The rows come from 7 hidden closed curves, with some noise, and rows from the same curve form a group. Each curve winds through 6 dimensions. The rows are also pushed far along 4 directions, which tell nothing about the answers.
(in the rows, 128 means zero)
Known rows, each followed by its group:
[ 75  85 115 133 124 155 119 160 142 152  67 114 145 132 181 171 133 128
 123 151 129] : (0)
[ 98 156 154 127 123 109 118 162 174 128 115 157 148 103 116 136 143 131
 111 128 115] : (3)
[102  98 121 146  98 148 114 157 108 112 126 119 129 188 162 150 111 154
 163 140 119] : (5)
[156 131 124 158 128 120 117 107 107 114 140 118 157 144  96 132 136 146
 132 117 153] : (3)
[123 162 172 116 104 134 106 146 188 117 104 187 111 187  88 132 114 137
 150 125 118] : (0)
[126 127 131 105 148 127 143 140 108 146 125 110 121  71 163 127 166 126
 108 129 135] : (4)
[ 85 136 123 117 122 145 124 142 162 147 103 164  95 152 151 172 132 125
 122 149 117] : (5)
[168 147 136 140 115 150  80 117 140  86 169 137 108 180  80 142 123 143
 134 149 149] : (5)
[128 136 135 139 139 115 113 131 109 124 137 140 128 126 130 136 148 135
 116 127 148] : (2)
[118 144 149 152 126 131 107 132 152 126 120 162 101 182 137 154 107 139
 147 143 134] : (0)
[160 142 159 160 135 110 122 127 133 128 105 151 160 145  90 121 118 134
 144 115 162] : (5)
[210 131 134 121 138 118 170  68 101 127 153 100 130 120  74  64 100 109
 151  94 130] : (6)
[151 124 129 145 137 129 148 105 100 136 143 127 101 150 137 134 109 128
 143 133 133] : (5)
[147 172 156 163 132 100 118 118 148 117 147 191 102 180  96 121  86 129
 152 124 135] : (4)
[ 84 144 115 137 138 105 125 129 141 139 115 155 139 117 137 150 152 132
 104 119 125] : (1)
[ 95 140 105 128 128 139 146 141 141 142 157 112  88  97 188 162 123 136
 123 160  93] : (1)
[173 216 131 109 149 113 194 101 142 159 188 154  39  69 152 125 121 131
 143 138 106] : (5)
[ 77 103  88 120  89 181 121 188 116 131 112  87 129 135 214 194 160 182
 149 168 116] : (2)
[103 113  85 150 127 116 140 131 101 130 150  99 149 101 156 139 125 132
 117 132 117] : (1)
[193 189 178 129 139 126 122  94 169 109 174 137  82 135  82 110 114 132
 141 130 126] : (2)
[ 94 102  79 111  76 187  92 162 127  97 134  94 126 171 163 168 142 169
 150 163 115] : (5)
[130 174 144 106 155 125 141 131 138 147 135 135  87  71 170 142 170 138
 114 138 132] : (4)
[105 200 153 117 133 125 125 147 175 146 122 177  85 116 153 179 174 162
 123 141 127] : (1)
[114 193 155 126 146  93 139 117 183 131 135 147 111  88 137 106 128 132
 127 113  96] : (1)
[151 157 154 156 113 130 107 127 144 114 120 173 117 204 103 146 108 158
 169 129 147] : (5)
[104 123 120 109  91 171 103 174 155 108 126 104 121 141 163 152 133 159
 147 159 106] : (3)
[ 45 159 124  88 107 150 123 170 222 147  84 148 104 102 181 170 148 142
 121 151  77] : (5)
[ 81 106 124 132 118 123  94 150 139 114  97 150 145 162 140 122 112 121
 131 125 125] : (3)
[116 105  85 121 137 118 133 109  88 119 146 100 140  99 144 100 131 115
 117 117 122] : (6)
[107 100  61 101 106 158 176 156  94 147 147  66 125  68 196 148 137 138
 132 156  95] : (6)
[ 81 151 160 119 162 119 144 158 164 180  70 133 126  54 193 170 188 139
  95 134 130] : (4)
[125 115 152 153 154  92 133 114 140 135  92  91 192  82 125  88 125 116
 117  95 129] : (1)
[115 142  88 118 113 130 139 119 105 110 180 129  83 145 160 118 108 139
 153 134  98] : (6)
[169 140 155 158 183  60 177  83 106 159 126 129 159  64 101  75 109  90
 111  84 143] : (4)
[153 128  83 117 136 129 145  90  88 127 184 128  93 117 114 121 122 107
 113 135 130] : (3)
[184 165 139 162 171  80 164  58  97 136 164 134 115 113 110  82 106 121
 143  92 140] : (6)
[143 197 137 110 168  78 149  90 144 141 174 188  77  77  99  96 128  93
  96 112 120] : (5)
[109 107 122 134 102 169  97 165 119 109 125  95 124 166 178 165 140 170
 153 158 130] : (6)
[184  70 126 153 110 172  86 119 104  97 122  78 167 183  83 129 109 134
 144 142 170] : (1)
[150 155 128 123 161  90 148  90  94 125 173 135 104  92 128  89 140 116
 115 104 130] : (2)
[123 103 136 116 140 146 141 141 127 150  98  86 129  88 176 130 139 124
 127 137 127] : (3)
[ 65 105 104 112 108 141  99 164 143 126 104 153 135 146 137 162 138 121
 103 146 122] : (3)
[ 92  94  80 127 130 140 164 141 104 149 137  59 131  65 211 143 131 132
 120 148  97] : (1)
[112 130  79 123 117 145 113 132 127 118 137 122 123 129 150 141 129 140
 133 147 130] : (4)
[133 141 131 131 129 125 115 128 109 114 163 152  96 152 126 131 129 131
 127 134 135] : (2)
[101 100 133 130 122 134 126 175 101 136 117 111 147 114 164 154 154 140
 117 140 132] : (0)
[157 161 130 124 133 125 162 130 112 139 192 152  56 116 144 139 105 122
 136 153 116] : (6)
[130 131 155 144 129 123 125 131 150 124 110 113 144 136 134 114 112 138
 150 119 120] : (1)
[148 106 149 128 128 136 101 117 149 110 113 102 162 134  83 107 126 114
 115 119 137] : (2)
[122 137  36  97  99 157 162 105 102 120 183  94  91 115 164 129 123 146
 154 143  91] : (2)
[ 83 113 120 128  97 148 131 171 115 127 126 135  98 179 195 155 112 155
 169 148 102] : (6)
[125 164 113 102 151 131 137 111 134 143 160 146  67  87 148 155 161 121
  96 146 128] : (5)
[154 118 146 123 130 133 142 104 144 143  86 119 159 131  86 114 133 118
 128 104 136] : (6)
[107 126 128 135 115 133 129 129 139 131 100 118 152 147 133 143 143 152
 138 115 121] : (3)
[126  88 134 166 122 110 126 130 102 124  88 100 215 148 105 115 128 138
 137  95 147] : (3)
[ 93 130 122 131 144 120  93 136 139 127 103 144 143 116 141 141 154 128
 100 129 147] : (3)
[114  61  84 139  65 197 105 157 110 111  98  84 166 214 137 176 116 163
 168 154 131] : (6)
[154 176 141 118 128 138 106 101 188 118 143 173  80 156  81 130 108 118
 128 141 128] : (0)
[119 113 107 109 121 125 132 117 128 118 129 109 144 115 121  94 120 116
 127 114 111] : (3)
[146 140 133 148 124 136 118 132 121 123 130 113 139 134 135 144 143 159
 144 133 147] : (2)
[161  71  83 161 129 111 125  85  82 112 103  79 234 128  67  78 112 114
 130  86 160] : (2)
[148  89  88 134 123 133 109 102  95 102 147  96 159 135  93  99 108 107
 118 123 140] : (0)
[ 87  62 122 128  96 168  78 167 140 114  81 121 163 184 117 166 130 122
 113 152 138] : (2)
[ 60 130 126 111  80 163 104 187 154 113 136 168  68 204 176 181 115 154
 154 166  90] : (2)
[ 74 127  77 125 147 108 170 128 107 161 140  96 132  40 199 144 156 125
  95 129  99] : (1)
[135 115 126 151 153 115 145 115 116 148 124 125 125 106 145 126 101 106
 122 134 138] : (0)
[ 88 177 174 124 148 130 104 137 216 154  71 179 102 130 145 173 154 138
 113 139 128] : (0)
[154 136 119 133 104 146 132 143 127 115 160 112 125 133 123 133 113 144
 151 148 123] : (6)
[109 117  66 112 125 131 154 119 108 141 155 119 112  92 153 132 117 113
 116 141 109] : (4)
[125 153 149 127 145  87 148 123 147 144 136 165 126  95 100 106 116  96
 104 113 115] : (4)
[128 163 174 141 155 105 128 136 143 142 122 146 113 103 155 134 143 140
 125 127 135] : (6)
[125  89  83 129 118 132 108 122  94 109 146 125 139 151 109 115 110 108
 117 133 139] : (3)
[162 120 108 122 129 144 158 122 111 134 171  76 109  79 147 121 112 120
 128 151 113] : (5)
[150 109 144 154 157  96 145 129  95 140 128  99 168  72 130  99 122 111
 113 116 147] : (0)
[150 169 165 159 145  82 153 123 129 139 143 152 142 108 103 115 124 133
 129 106 133] : (3)
[ 98 156 127 110 121 157 110 149 162 131 149 155  58 139 160 191 147 141
 114 173 115] : (5)
[ 43 111 106 112 118 123 163 180 147 169  76 124 150  77 201 150 138 129
 121 132  87] : (2)
[193 153 102 113 140 144 154  73 127 133 179 120  65 118 109 114  96 108
 137 143 126] : (0)
[136 132 163 156 135 112 144 139 138 142 110 124 151 120 124 133 120 130
 132 121 128] : (4)
[ 81  45 121 127  68 181  67 194 154 106  47 127 195 215 103 159 109 128
 139 150 136] : (0)
[ 59 134 184 135 102 129  86 176 217 124  48 152 180 161 116 158 149 153
 124 120 111] : (4)
[ 69 117  95 117 106 136 147 170 129 142 127 138 115 122 179 156 114 129
 131 152  93] : (4)
[146 114 127 115 107 142 145 124 111 121 128 119 131 158 114 110 115 133
 156 117 120] : (0)
[151 148 161 144 126 122 122 112 131 119 124 151 116 184 104 125 123 145
 156 112 139] : (0)
[107  36  89 170  65 183  76 183  95  88 132  85 169 221 131 173  77 143
 152 178 134] : (1)
[109 102 126 118 118 150 111 146 116 128 112 139 117 161 136 157 143 130
 121 142 137] : (4)
[117  90  86 137 131 132 155 119  96 149  88  65 189  89 163 124 147 140
 134 110 134] : (2)
[ 89 113 141 138  76 186  66 197 160 108  83 137 140 213 148 208 149 182
 153 172 144] : (1)
[126 142 152 137 146 108 153 131 114 147 133 141 101 120 167 126 121 130
 140 124 124] : (6)
[144 153 135 114 144 152 140 118 151 144 142 109  75  97 163 152 142 138
 127 155 120] : (1)
[163 168 204 170 111 117  88 124 196  96 125 164 146 200  38 129  99 145
 149 119 134] : (4)

New rows, each followed by its group:
[ 88 175 127 107 163 113 126 132 159 149 119 147  91  63 189 144 172 132
 100 136 125] : (3)
[159  64  87 130 118 162 139 125  40 125 151  83 122 155 148 137 119 125
 142 142 150] : (4)
[157 160 124 149  97 142 113 147 125  96 186 130 110 166 114 149 117 170
 160 153 130] : (3)
[121 103  84 108 109 155 123 120 126 121 135 106 132 131 121 132 127 120
 119 138 118] : (2)
[200 109 107 125 110 170 147 100  87 109 184  73  93 158 121 114  93 136
 170 146 124] : (3)
[136 106 102 125 122 164 131 123 127 136 122 106 107 140 147 151 111 127
 138 156 131] : (0)
[100 127 105 122 133 131 100 131 128 118 130 145 113 134 147 138 134 125
 115 140 135] : (3)
[ 56  88  77 114  79 168  91 179 122  99 126 116 131 176 180 160 129 152
 142 157 105] : (6)
[128 104 127 142 137 107 155 115 116 148 101 114 164 115 124 103 108 109
 133 103 123] : (2)
[159 104 133 126 193  86 165  69  79 165 105 106 157  53 113  84 159  82
  81  83 160] : (4)
[118  66 134 130 141 128 113 134  95 138  82 113 177 129 114 129 149 104
  97 115 160] : (4)
[121 122 118 120 122 133 139 127 160 141 100 118 148 109 123 121 114 117
 128 127 115] : (5)
[142  92 157 152 135 117 128 145  99 134 110 128 157 144 120 118 106 113
 131 122 151] : (6)
[123  34  87 136  94 158 142 139  77 119 106  32 210 129 133 114 121 133
 140 118 117] : (4)
[ 98 118 116 113 110 172 100 154 133 116 119  99 109 144 183 168 161 164
 138 156 126] : (6)
[102 139 123 123 126 127  92 125 163 112 121 140 137 130 117 127 134 127
 111 130 125] : (0)
[119 151 161 125 129 109 119 144 159 117 133 138 133 115 124 105 125 128
 128 117 109] : (2)
[103 156 128  87 116 147 133 139 184 144 112 166  82 126 133 146 127 120
 125 143 102] : (0)
[170 162 100 126 162  94 153  62 102 116 199 106 104  74 116  72 120 112
 119 108 120] : (0)
[127  39  93 132  52 198  92 178 108  91 105  92 174 230 108 143  78 138
 175 162 130] : (0)
[ 93 124 192 149  94 120  81 188 188 102  84 166 179 189  87 134 112 141
 139 123 119] : (4)
[122 114 157 149 148 113 118 137 159 147  76 138 163 110 116 124 111 103
 113 126 145] : (0)
[219 205 207 162 160 102 106  92 151 112 169 189  80 165  60 120 113 134
 142 126 173] : (4)
[157  95  96 135  91 170 136 115 110 121 125  92 144 178 108 143 110 145
 164 137 129] : (6)
[156   4  67 177  80 171 112 128  40  99  98  39 239 203  98 127  90 140
 163 126 163] : (6)
[106 154 153 141 115 120  73 143 171  96 127 195 106 208 107 127  92 129
 148 135 132] : (3)
[109 101 153 133 161 113 142 147 120 161  81 115 146  79 175 120 132 107
 112 124 138] : (3)
[107 155  89 116 139 113 175 116 117 153 159 143  80  90 178 130 113 120
 130 135  98] : (4)
[109 124 109 124 146 103 124 109 116 124 132 122 142  95 137  98 137 113
 107 108 125] : (6)
[142 141 173 144 127 102 121 123 155 113 118 130 168 136  82  93 118 129
 136  96 121] : (4)
[105 200 215 129 128  96  85 159 227 116 118 237 101 167  65 141 121 121
 109 126 120] : (4)
[122 129 123 120 114 153 136 123 138 135 119 115 115 146 139 155 141 146
 139 133 115] : (3)
[159 153 191 154 158 101 120 124 146 133 121 165 112 135 114 110 100 112
 134 123 150] : (3)
[126  91 111 115 120 149 116 127 139 132  94 117 155 131 103 122 118 103
 115 132 136] : (0)
[154 106 120 132 127 119 139 105  98 113 134  82 171 114 110  78 122 127
 143  96 124] : (4)
[ 94  71 122 159 129 110 126 162  96 141  64  79 244  90 140 134 166 140
 106 104 149] : (3)
[170 168 112 125 136 129 175 101 112 147 162 135  77 121 142 129 114 139
 160 133 124] : (5)
[204 137 153 157 129 138 116 110  89 108 176 144  89 191  89 127 100 134
 154 140 167] : (4)
[ 84 110 182 148  95 124  78 178 184 105  62 139 205 179  95 131 128 147
 137 111 121] : (4)
[151  83 114 135 111 149 104 114  95 105 131 117 145 186  85 127 115 118
 130 127 150] : (4)
[148 149 103 106 129 131 175 114 127 145 151  94 120  64 144 116 136 131
 133 127 103] : (6)
[ 84 142 156 128 123 106 117 164 175 135 104 178 138 128 113 137 122 113
 107 128 110] : (4)
[102 158 136 134 145 113 111 134 150 134 108 141 142 101 144 150 171 147
 108 126 142] : (3)
[140 195 148  97 129 119 145 113 157 132 171 200  43 144 106 129 124 120
 130 130 108] : (0)
[185 130  63 124 109 143 142  73  93 102 198 103 111 145  85  97  94 123
 150 129 123] : (2)
[119 108 126 106 119 132 141 138 112 137 118 140 127 137 121 128 137 116
 122 120 124] : (0)
[ 48 116 188 134 157  85  61 155 197 127  10 146 231 103 115 106 181 121
  80  83 146] : (6)
[152 137 123 150 118 124 138 108 108 119 146 117 140 153 110 132 130 152
 148 115 132] : (3)
[176 113 149 161 134 121 117  87 130 123  91 119 186 162  54 109 117 122
 134  97 163] : (6)
[132 163 134 133 114 125 130 152 143 119 156 135 123 115 128 141 133 152
 136 140 117] : (3)
[125 111 163 130 147 115 114 117 160 134  62 101 191 100 108  98 145 117
 114  94 136] : (3)
[110  82  87 137 123 130 116 120  88 119  98 104 169 148 146 113 127 134
 140 113 145] : (4)
[ 74 102 114 151 109 130 100 157 124 113 115 135 139 178 163 151 111 141
 142 140 120] : (0)
[127 114 159 167 195  49 134  82 112 147  79 124 205  71 105  70 134  88
  89  66 159] : (0)
[150 184 142 128 128 133 153 128 132 124 218 149  19 139 164 148  97 140
 151 166  95] : (5)
[ 96 194 119 126 150  91 165 104 160 157 140 168  86  88 160 137 134 132
 123 119  99] : (6)
[169 121 125 116 109 148 152 106 124 129 128 109 128 150  96 113 109 127
 156 119 123] : (6)
[ 77 117 104 117  74 181 130 173 148 130 120 129  90 190 183 185 106 162
 172 167  87] : (2)
[ 53  53  97 144 107 156 110 187 122 137  85  81 179 121 187 175 129 133
 111 160 114] : (1)
[ 99 103 148 140 138 119  94 151 140 134  81 153 167 134 106 149 146 112
  90 128 158] : (2)
[160  56  78 145 108 136 182 142  25 134 173  62 161 107 142 119  98 120
 141 136 126] : (3)
[174 184 155 146 186  63 156  77 119 150 140 146 147  51  89  95 162 114
  95  86 158] : (1)
[192 165 187 168 117 121  99 135 158  92 180 162 107 184  63 120  71 130
 153 148 141] : (5)
[157 141 133 116 142 135 139 116 101 136 161 142  73 133 139 141 135 124
 127 141 139] : (4)
[100 174 134 100 141 144 123 135 159 135 133 125  73  95 194 157 175 156
 123 145 112] : (6)
[160 152 146 176 153  83 124  94 133 115 164 131 149 121  85 101  98 118
 121 113 136] : (1)
[ 92  70 142 127 121 152 109 170 140 136  56  67 200  98 158 145 161 137
 111 132 132] : (2)
[129 187 191 128 150 116  95 147 180 131 111 179 103 126 124 151 159 144
 118 135 150] : (4)
[114  82 146 138 143 129 112 122 141 147  34 101 213 118 107 131 163 120
 102 100 160] : (6)
[125 124 136 137 135 116 137 152 100 135 150 142 115 119 144 139 127 123
 118 136 132] : (0)
[124 121 142 151 142 117 135 131 106 137 118 116 136 129 163 131 130 142
 140 123 138] : (6)
[129 201 129  88 120 142 173 108 186 155 140 152  57 107 142 148 140 145
 145 134  83] : (6)
[138  96  75 141  85 159  94 130  93  73 185  91 132 187 124 122  92 147
 159 149 121] : (0)
[ 86 183 117 107 122 149 151 148 168 154 122 129  77  98 208 180 166 172
 144 150  96] : (2)
[166  79 120 141 121 168 110 125 109 116 127  73 145 144 118 135 114 125
 131 150 150] : (1)
[133 132 118 139 116 138 105 112 118 107 136 151 107 198 121 131 110 142
 157 128 139] : (4)
[164  82 133 142 133 141 119 133  71 123 128 104 147 143 123 129 131 126
 128 135 169] : (4)
[143 155 102 115 107 154 167 148 121 142 167 127  73 117 170 155 112 148
 160 162 107] : (5)
[150 141 156 135 121 131 130 126 138 120 125 135 116 162 124 113 105 140
 164 120 124] : (1)
[133 155 123 115 163 102 128  91 130 128 151 136 109  80 122 100 146 107
  98 112 129] : (6)
[118 116 131 123 116 129 113 124 146 114  96 120 159 148 115  96 117 130
 148 107 119] : (1)
[126 158 131 128 139 131 118 122 163 135 121 132 123 102 127 150 149 135
 111 139 136] : (4)
[ 91 106 151 141 119 113  86 157 128 105 105 151 162 172 118 122 129 131
 125 116 136] : (2)
[149 117 103 123 120 122 138 120 102 115 172 131 129 124  89 107 106 105
 118 128 122] : (3)
[118 135 127 123 103 146 121 125 154 114 128 121 127 161 118 136 127 145
 143 128 106] : (4)
[192 206 162 143 111 134 149 106 159 112 211 155  47 171  95 136  84 154
 173 148 103] : (4)
[152 127 123 118 148 137 130  95 117 134 125 102 123 109 127 125 153 127
 115 123 144] : (6)
[134 157 138 138 165  82 129  94 121 130 123 132 154  85 118  94 159 129
 111  88 146] : (2)
[106 179  61  83 104 165 156 127 148 134 204 144  18 116 176 175 124 138
 132 181  75] : (4)
[155  87 182 171 140 116  73 131 114 110  78 150 190 191  60 122 124 115
 119 108 194] : (4)
[134 112 116 136 106 144 120 122 143 122 116 142 133 178  95 133  92 120
 144 136 130] : (5)
[173 104 163 162 139 121  85 118 112  95 114  93 191 141  84  94 130 134
 132 109 172] : (6)
[153 134 192 146 164  79 127 108 141 141  71 164 177 123  75  82 127 102
 118  78 162] : (1)
[130 143 156 144 158  92 130 124 134 149  76 149 175  96 115 121 163 131
 113 100 162] : (5)
[116 117  95 104 143 124 171 106 138 162 104 100 143  59 143 108 128 102
 113 116 106] : (5)
[129 101 148 148 141 116 138 150  99 139 114 118 149 117 148 127 122 122
 128 127 144] : (6)
[131 105  76 149 101 142 127 136  77 109 167  98 148 146 133 150 128 152
 141 142 134] : (1)
[164 148 144 119 154 137 125  94 150 136 128 115 107 102 116 127 144 122
 116 132 142] : (1)
[135 100  52 124  77 190 102 147  87  90 175  90 110 180 161 152 108 165
 171 173 130] : (4)
[ 90  92 122 141 101 166 107 168 123 128 113 126 115 186 168 182 119 146
 142 163 125] : (5)
[108 118 123 131 114 147 120 133 135 132 102 122 141 150 131 164 151 146
 125 132 130] : (3)
[114 119 128 122 120 147  86 138 142 108 123 138 123 159 116 146 137 131
 117 142 138] : (6)
[169 155 122 117 154 111 182 102 118 148 165 105 101  56 145  90 113 112
 132 121 110] : (0)
[157 173 184 126 176  86 156  95 132 156 120 157 115  89 107 111 166 120
 106  91 144] : (0)
[165 135 134 141 136 119 152 109 126 146 116 127 140 117 110 115 109 121
 141 119 141] : (5)
[149 130 104 142 133 123 131  96  92 119 149 138 107 161 132 113 103 131
 154 123 141] : (4)
[165 155 131 120 109 143 112 115 135  90 173 112 105 152 112 103 117 149
 159 131 118] : (6)
[185 202 175 158 116 105 114 126 160  96 193 181 103 166  57 122  98 144
 148 131 132] : (3)
[151 178  72  84  85 178 187 120 138 133 202 115  31 127 166 155 115 161
 178 164  67] : (6)
[157 192 130 112 149 108 152  95 113 125 210 167  33 119 136 120 126 125
 127 132 114] : (2)
[127  97 138 130 167 106 136 125 107 147  85  64 199  36 153  95 171 118
  95 100 148] : (6)
[136 152 125 144 106 123 144 128 145 125 146 157 111 167 115 127  82 135
 165 132 108] : (2)
[108 117  96 119 135 147 161 135 120 154 145  76  96  70 204 153 132 130
 119 157  98] : (1)
[159  82  54 145 129 118 167  84  38 121 181  76 148 113 132  89  91 111
 140 115 127] : (6)
[ 78  42 108 149 103 155  55 181 110 100  69 108 202 180 147 144 125 134
 125 144 163] : (3)
[132 173 160 104 168 121 134 107 185 156 118 142  86  62 134 133 154 107
  91 132 124] : (1)
[124 160 189 132 136 116 118 154 167 143  83 178 126 142 121 142 145 140
 134 122 144] : (1)
[119 139  94 116 120 145 135 111 109 125 149 138  79 158 162 142 125 144
 151 136 119] : (4)
[127 137 134 128 107 153  68 136 147  82 145 139 112 188 112 138 128 150
 137 145 137] : (6)
[120 161 130 142 121 110 143 134 162 139 124 168 128 131 114 132 103 128
 139 128 116] : (2)
[ 97 187 158 143 106 118 118 152 209 128 110 205 108 180 113 154  98 147
 155 136 105] : (2)
[105 143 104 119  78 176  82 159 146  87 147 137  98 205 145 174 140 180
 163 162 122] : (5)
[117  91  87 101 107 167 129 134 131 133 114 107 126 131 134 138 119 114
 124 149 118] : (0)
